The rows of each matrix lie in a flat space through zero, up to rounding. After each matrix: how many dimensions does the smallest such space have?

0:  1.38 -0.43  0.57  0.87  1.95 -2.61  0.67  0.40  1.07  0.44 -0.30  0.50 -0.05  0.88 -2.59  0.05 -1.29
1: -0.43 -0.69 -0.36 -0.95 -4.62  4.24  4.03  0.75 -3.03 -1.65  0.35  0.32 -0.05 -2.75  4.71  1.71  1.84
2:  0.57 -0.36  1.41 -0.51 -3.62  2.95  6.73  1.87 -2.92 -1.49  0.34  1.62 -0.02 -2.14  3.56  2.92  2.18
3:  0.87 -0.95 -0.51  0.41  0.02 -0.76  0.64  0.07  0.09 -0.17 -0.21 -0.07 -0.09 -0.32 -0.65 -0.04 -1.05
4:  1.95 -4.62 -3.62  0.02 -6.38  3.39  5.34  0.38 -3.52 -2.79 -0.32 -0.81 -0.43 -5.02  4.26  1.07 -1.84
5: -2.61  4.24  2.95 -0.76  3.39 -0.44 -3.89 -0.28  1.71  1.81  0.56  0.62  0.40  3.28 -1.09 -0.44  2.95
6:  0.67  4.03  6.73  0.64  5.34 -3.89  3.86  2.63  1.74  1.82  0.35  3.77  0.39  4.13 -4.02  2.69  2.94
7:  0.40  0.75  1.87  0.07  0.38 -0.28  2.63  1.08 -0.29  0.05  0.14  1.27  0.08  0.41 -0.15  1.34  1.10
8:  1.07 -3.03 -2.92  0.09 -3.52  1.71  1.74 -0.29 -1.69 -1.53 -0.29 -1.04 -0.29 -2.91  2.13 -0.08 -1.77
9:  0.44 -1.65 -1.49 -0.17 -2.79  1.81  1.82  0.05 -1.53 -1.13 -0.06 -0.42 -0.15 -2.06  2.13  0.37 -0.44
10: -0.30  0.35  0.34 -0.21 -0.32  0.56  0.35  0.14 -0.29 -0.06  0.11  0.18  0.04 -0.06  0.57  0.28  0.62
11:  0.50  0.32  1.62 -0.07 -0.81  0.62  3.77  1.27 -1.04 -0.42  0.18  1.31  0.04 -0.38  0.89  1.74  1.29
12: -0.05 -0.05 -0.02 -0.09 -0.43  0.40  0.39  0.08 -0.29 -0.15  0.04  0.04  0.00 -0.25  0.45  0.17  0.19
13:  0.88 -2.75 -2.14 -0.32 -5.02  3.28  4.13  0.41 -2.91 -2.06 -0.06 -0.38 -0.25 -3.65  3.90  1.10 -0.41
14: -2.59  4.71  3.56 -0.65  4.26 -1.09 -4.02 -0.15  2.13  2.13  0.57  0.89  0.45  3.90 -1.80 -0.38  3.10
15:  0.05  1.71  2.92 -0.04  1.07 -0.44  2.69  1.34 -0.08  0.37  0.28  1.74  0.17  1.10 -0.38  1.64  1.94
16: -1.29  1.84  2.18 -1.05 -1.84  2.95  2.94  1.10 -1.77 -0.44  0.62  1.29  0.19 -0.41  3.10  1.94  3.44
 -> 3

0:  2.47 -0.65 -2.55  1.79 -1.72 -0.05  1.55  2.04  1.62  0.35  0.37 -0.03  0.17 -0.32 -0.68  0.58 -0.45
1: -0.65 -0.43  0.50 -0.29  0.03 -1.40  1.47  1.44  0.04 -0.99 -0.02  0.97 -0.37 -0.89 -1.56 -0.47  0.12
2: -2.55  0.50  4.14 -3.57  1.48  0.54 -3.35 -4.45 -3.94  0.66 -2.35 -0.20  1.57 -1.47  0.56  3.72  0.48
3:  1.79 -0.29 -3.57  4.56 -2.53  2.86  1.18 -0.08  2.14  1.89  1.17 -3.12 -0.37  0.32  5.98  1.20 -3.00
4: -1.72  0.03  1.48 -2.53  0.11 -0.69 -0.43 -1.73 -2.12 -0.66 -0.87  0.69  0.49 -2.10 -0.74  2.17  0.48
5: -0.05 -1.40  0.54  2.86 -0.69 -1.25  2.94  3.57  1.38 -0.07 -0.28  0.19 -0.46 -0.76  0.27 -0.54 -1.93
6:  1.55  1.47 -3.35  1.18 -0.43  2.94  0.41 -1.76  1.16  0.06  1.88 -3.23 -1.02  1.46  2.09  0.06  0.35
7:  2.04  1.44 -4.45 -0.08 -1.73  3.57 -1.76 -4.02  0.18  1.11  1.50 -2.65  0.18  0.53  3.39  2.19  0.31
8:  1.62  0.04 -3.94  2.14 -2.12  1.38  1.16  0.18  1.79  0.42  1.65 -1.22 -0.60  0.08  2.63  0.02 -1.03
9:  0.35 -0.99  0.66  1.89 -0.66 -0.07  0.06  1.11  0.42  1.26 -0.87  0.02  0.62 -0.24  1.57  0.68 -1.70
10:  0.37 -0.02 -2.35  1.17 -0.87 -0.28  1.88  1.50  1.65 -0.87  1.66  0.13 -1.20  0.24  0.32 -1.97 -0.19
11: -0.03  0.97 -0.20 -3.12  0.69  0.19 -3.23 -2.65 -1.22  0.02  0.13  1.27  0.65  0.83 -1.12 -0.45  2.04
12:  0.17 -0.37  1.57 -0.37  0.49 -0.46 -1.02  0.18 -0.60  0.62 -1.20  0.65  0.88  0.03 -0.94  0.63  0.07
13: -0.32 -0.89 -1.47  0.32 -2.10 -0.76  1.46  0.53  0.08 -0.24  0.24  0.83  0.03 -2.36  1.11  1.41 -1.19
14: -0.68 -1.56  0.56  5.98 -0.74  0.27  2.09  3.39  2.63  1.57  0.32 -1.12 -0.94  1.11  5.64 -2.49 -4.31
15:  0.58 -0.47  3.72  1.20  2.17 -0.54  0.06  2.19  0.02  0.68 -1.97 -0.45  0.63  1.41 -2.49 -0.23  0.01
16: -0.45  0.12  0.48 -3.00  0.48 -1.93  0.35  0.31 -1.03 -1.70 -0.19  2.04  0.07 -1.19 -4.31  0.01  2.07
 -> 6

0:  0.63  0.37  2.50 -0.12 -0.86  0.29 -0.94 -1.15 -2.01 -2.70 -1.36 -1.89  0.10 -0.68  0.44 -0.13 -3.60
1:  0.37 -1.45  1.50  0.64 -0.87 -0.17  1.21  0.56  1.48  0.66 -0.80 -1.52  2.08 -0.40 -0.78 -2.11  0.34
2:  2.50  1.50  0.65  0.99  0.30  0.23 -0.31 -0.10  2.69 -1.33 -0.79 -0.97  0.94  1.52  0.02 -1.14 -0.79
3: -0.12  0.64  0.99  0.98  0.87 -1.15  0.75 -2.08  1.46  0.45 -1.17  0.00  2.39  0.98  0.84 -0.54 -1.45
4: -0.86 -0.87  0.30  0.87 -2.10  0.93 -0.47 -1.49 -0.24 -1.42  0.56  0.85 -0.26 -1.29  0.57 -1.09 -2.09
5:  0.29 -0.17  0.23 -1.15  0.93  2.42  0.17  0.37 -0.59  1.37  0.02 -1.57 -1.34 -0.20 -0.58  2.43 -1.70
6: -0.94  1.21 -0.31  0.75 -0.47  0.17 -3.17 -4.32 -1.27 -1.93  0.73  1.85  1.80 -1.88  1.72 -0.80 -1.46
7: -1.15  0.56 -0.10 -2.08 -1.49  0.37 -4.32 -1.70 -0.60 -2.30 -0.99 -1.82  2.10  0.01  0.44  0.50  2.19
8: -2.01  1.48  2.69  1.46 -0.24 -0.59 -1.27 -0.60  1.05 -1.74  0.32 -1.27  1.00 -0.14 -0.10 -2.28  0.70
9: -2.70  0.66 -1.33  0.45 -1.42  1.37 -1.93 -2.30 -1.74  0.23  0.82  1.06  5.84 -0.76  0.68  0.73  0.26
10: -1.36 -0.80 -0.79 -1.17  0.56  0.02  0.73 -0.99  0.32  0.82 -0.83  0.11 -1.53  0.58 -0.25  2.60  0.59
11: -1.89 -1.52 -0.97  0.00  0.85 -1.57  1.85 -1.82 -1.27  1.06  0.11  2.01  0.51 -0.60  0.43  0.44  0.15
12:  0.10  2.08  0.94  2.39 -0.26 -1.34  1.80  2.10  1.00  5.84 -1.53  0.51  4.22  2.22 -1.06 -0.29 -0.32
13: -0.68 -0.40  1.52  0.98 -1.29 -0.20 -1.88  0.01 -0.14 -0.76  0.58 -0.60  2.22 -1.72 -0.71  1.18  0.19
14:  0.44 -0.78  0.02  0.84  0.57 -0.58  1.72  0.44 -0.10  0.68 -0.25  0.43 -1.06 -0.71 -2.92  0.48 -0.22
15: -0.13 -2.11 -1.14 -0.54 -1.09  2.43 -0.80  0.50 -2.28  0.73  2.60  0.44 -0.29  1.18  0.48  1.73 -1.44
16: -3.60  0.34 -0.79 -1.45 -2.09 -1.70 -1.46  2.19  0.70  0.26  0.59  0.15 -0.32  0.19 -0.22 -1.44  1.18
 -> 15

0:  2.42  0.44 -1.63  3.13 -0.60  0.19 -1.23  0.82  0.36 -3.40  0.83  0.53 -2.03  1.61  0.51  2.79  0.87
1:  0.44 -1.15 -1.10 -1.60  0.18 -2.94 -0.59 -1.23  0.72  0.05 -1.13  0.02 -1.31  1.71 -0.19  0.17  1.40
2: -1.63 -1.10  7.42 -0.33  1.00 -1.80  2.50 -0.82  4.04  0.70  1.44  2.02  1.37 -1.72 -0.64 -3.15  0.66
3:  3.13 -1.60 -0.33 -0.15 -0.07 -2.49 -1.80  0.77  1.45 -2.96 -1.21  0.90 -3.92  1.47  1.64  1.71  3.64
4: -0.60  0.18  1.00 -0.07 -0.18  2.49  0.67  0.30 -0.40  0.43  1.29 -0.55  1.65 -1.85  0.55 -0.48 -1.30
5:  0.19 -2.94 -1.80 -2.49  2.49  2.43 -1.58 -2.60  1.03  2.57  2.99  3.00 -1.99  1.33 -0.28 -1.55  0.32
6: -1.23 -0.59  2.50 -1.80  0.67 -1.58  1.23 -1.19  1.04  1.32  0.66  1.16  1.21 -0.60 -0.44 -2.09 -0.17
7:  0.82 -1.23 -0.82  0.77  0.30 -2.60 -1.19 -2.06  2.42 -3.03  0.39  1.34 -3.69  3.38 -0.33  0.61  1.89
8:  0.36  0.72  4.04  1.45 -0.40  1.03  1.04  2.42  0.59 -0.98 -0.02  0.14  0.87 -2.65  1.01 -0.32  0.38
9: -3.40  0.05  0.70 -2.96  0.43  2.57  1.32 -3.03 -0.98  0.71  3.30  0.69  2.25 -1.50  0.22 -3.53 -3.38
10:  0.83 -1.13  1.44 -1.21  1.29  2.99  0.66  0.39 -0.02  3.30  3.39  1.93  2.76 -2.44  0.44 -0.67 -1.03
11:  0.53  0.02  2.02  0.90 -0.55  3.00  1.16  1.34  0.14  0.69  1.93 -1.12  3.09 -2.92  0.89  0.78 -1.24
12: -2.03 -1.31  1.37 -3.92  1.65 -1.99  1.21 -3.69  0.87  2.25  2.76  3.09  1.40  0.41 -0.90 -3.55 -1.12
13:  1.61  1.71 -1.72  1.47 -1.85  1.33 -0.60  3.38 -2.65 -1.50 -2.44 -2.92  0.41 -1.52  1.59  2.68  0.09
14:  0.51 -0.19 -0.64  1.64  0.55 -0.28 -0.44 -0.33  1.01  0.22  0.44  0.89 -0.90  1.59 -1.14  0.72  0.42
15:  2.79  0.17 -3.15  1.71 -0.48 -1.55 -2.09  0.61 -0.32 -3.53 -0.67  0.78 -3.55  2.68  0.72  2.71  1.90
16:  0.87  1.40  0.66  3.64 -1.30  0.32 -0.17  1.89  0.38 -3.38 -1.03 -1.24 -1.12  0.09  0.42  1.90  0.58
 -> 8

0: -1.25 -0.29  0.49 -0.07  1.73  1.63 -0.82  0.58 -0.67 -0.80  1.26 -1.42  0.85  0.70 -0.10  0.94  0.97
1: -0.29  6.36 -4.36 -1.81  0.81  1.02  2.11 -0.68  3.39  0.86 -3.04  1.37  1.18 -2.47  0.91 -4.48  2.75
2:  0.49 -4.36  2.09  1.48 -1.71 -1.51 -1.85 -0.31 -1.97 -1.15  2.50 -0.91 -1.64  1.41 -0.12  3.39 -2.31
3: -0.07 -1.81  1.48  0.52  0.05  0.33 -0.72  0.14 -1.09 -0.24  1.10 -0.19 -0.28  0.65 -0.17  1.04 -0.54
4:  1.73  0.81 -1.71  0.05 -2.88 -3.09  1.03 -1.01  1.38  0.64 -1.76  1.37 -1.37 -1.02  0.31 -0.85 -1.44
5:  1.63  1.02 -1.51  0.33 -3.09 -0.82  0.26 -2.46  1.30  0.40 -0.45  3.26 -2.26 -2.02  1.47 -2.38 -0.79
6: -0.82  2.11 -1.85 -0.72  1.03  0.26  0.28  0.30  1.02 -0.46 -0.50 -1.21  0.96 -0.20  0.10 -0.26  1.27
7:  0.58 -0.68 -0.31  0.14 -1.01 -2.46  0.30  0.46  0.09 -0.02 -0.68 -1.00 -0.19  0.56 -0.56  1.38 -1.18
8: -0.67  3.39 -1.97 -1.09  1.38  1.30  1.02  0.09  1.53  0.37 -1.39  0.22  1.21 -1.01  0.29 -2.20  1.95
9: -0.80  0.86 -1.15 -0.24  0.64  0.40 -0.46 -0.02  0.37 -0.89  0.56 -1.21  0.39  0.08  0.27  0.50  0.80
10:  1.26 -3.04  2.50  1.10 -1.76 -0.45 -0.50 -0.68 -1.39  0.56  0.86  1.89 -1.62  0.16  0.03  0.33 -1.90
11: -1.42  1.37 -0.91 -0.19  1.37  3.26 -1.21 -1.00  0.22 -1.21  1.89  0.06  0.15 -0.67  1.23 -0.92  2.01
12:  0.85  1.18 -1.64 -0.28 -1.37 -2.26  0.96 -0.19  1.21  0.39 -1.62  0.15 -0.31 -0.52 -0.05 -0.40 -0.60
13:  0.70 -2.47  1.41  0.65 -1.02 -2.02 -0.20  0.56 -1.01  0.08  0.16 -0.67 -0.52  1.05 -0.75  1.98 -1.77
14: -0.10  0.91 -0.12 -0.17  0.31  1.47  0.10 -0.56  0.29  0.27  0.03  1.23 -0.05 -0.75  0.51 -1.53  0.76
15:  0.94 -4.48  3.39  1.04 -0.85 -2.38 -0.26  1.38 -2.20  0.50  0.33 -0.92 -0.40  1.98 -1.53  3.06 -2.67
16:  0.97  2.75 -2.31 -0.54 -1.44 -0.79  1.27 -1.18  1.95  0.80 -1.90  2.01 -0.60 -1.77  0.76 -2.67  0.27
 -> 4

0: -1.97 -0.55  1.32 -2.78 -1.30  0.52  1.14  3.65 -2.80  1.93  0.28 -0.31 -0.72 -2.33 -2.53  0.23 -2.92
1: -0.55  1.38 -0.30 -0.75  3.06 -0.88 -1.61  0.33  0.19  0.21  0.23 -0.65 -0.80 -0.17  1.62 -0.92 -1.75
2:  1.32 -0.30 -2.51 -0.30  1.51 -1.78 -0.68 -4.68  3.37 -1.45  1.86 -0.25 -3.42 -3.62 -0.15 -2.49 -1.43
3: -2.78 -0.75 -0.30 -1.17  0.43 -0.83 -6.52 -0.87 -0.51  1.34  0.96  1.30  0.71 -0.86  1.46  1.85 -1.09
4: -1.30  3.06  1.51  0.43  3.72 -0.67 -0.23  0.59  0.55  1.16  1.62 -1.45  1.04  1.00  0.60  2.18 -2.18
5:  0.52 -0.88 -1.78 -0.83 -0.67  0.45  1.84  0.17  0.77  0.94 -0.72  0.52 -3.16 -1.88 -0.77 -1.62 -2.28
6:  1.14 -1.61 -0.68 -6.52 -0.23  1.84 -5.32 -3.88 -0.11  1.40  2.25 -1.17  0.28 -0.92 -0.15  1.54 -0.08
7:  3.65  0.33 -4.68 -0.87  0.59  0.17 -3.88 -3.65  0.92 -1.45  1.07 -1.53  0.18 -2.32  1.78  0.54 -0.10
8: -2.80  0.19  3.37 -0.51  0.55  0.77 -0.11  0.92  1.18  2.17 -0.80  2.60 -0.65  1.79  0.76 -0.65 -0.38
9:  1.93  0.21 -1.45  1.34  1.16  0.94  1.40 -1.45  2.17 -4.20  0.16 -0.85  1.30  3.07  1.02  0.88  1.17
10:  0.28  0.23  1.86  0.96  1.62 -0.72  2.25  1.07 -0.80  0.16 -0.54  0.03 -1.51 -1.86 -0.37  0.16  0.65
11: -0.31 -0.65 -0.25  1.30 -1.45  0.52 -1.17 -1.53  2.60 -0.85  0.03  3.70 -1.24 -3.31  0.68 -0.93 -0.50
12: -0.72 -0.80 -3.42  0.71  1.04 -3.16  0.28  0.18 -0.65  1.30 -1.51 -1.24 -6.68 -6.11 -0.82 -1.41 -2.71
13: -2.33 -0.17 -3.62 -0.86  1.00 -1.88 -0.92 -2.32  1.79  3.07 -1.86 -3.31 -6.11  0.69 -0.43  0.84 -1.96
14: -2.53  1.62 -0.15  1.46  0.60 -0.77 -0.15  1.78  0.76  1.02 -0.37  0.68 -0.82 -0.43  0.45 -0.22 -2.83
15:  0.23 -0.92 -2.49  1.85  2.18 -1.62  1.54  0.54 -0.65  0.88  0.16 -0.93 -1.41  0.84 -0.22  1.62 -2.24
16: -2.92 -1.75 -1.43 -1.09 -2.18 -2.28 -0.08 -0.10 -0.38  1.17  0.65 -0.50 -2.71 -1.96 -2.83 -2.24 -2.57
 -> 12
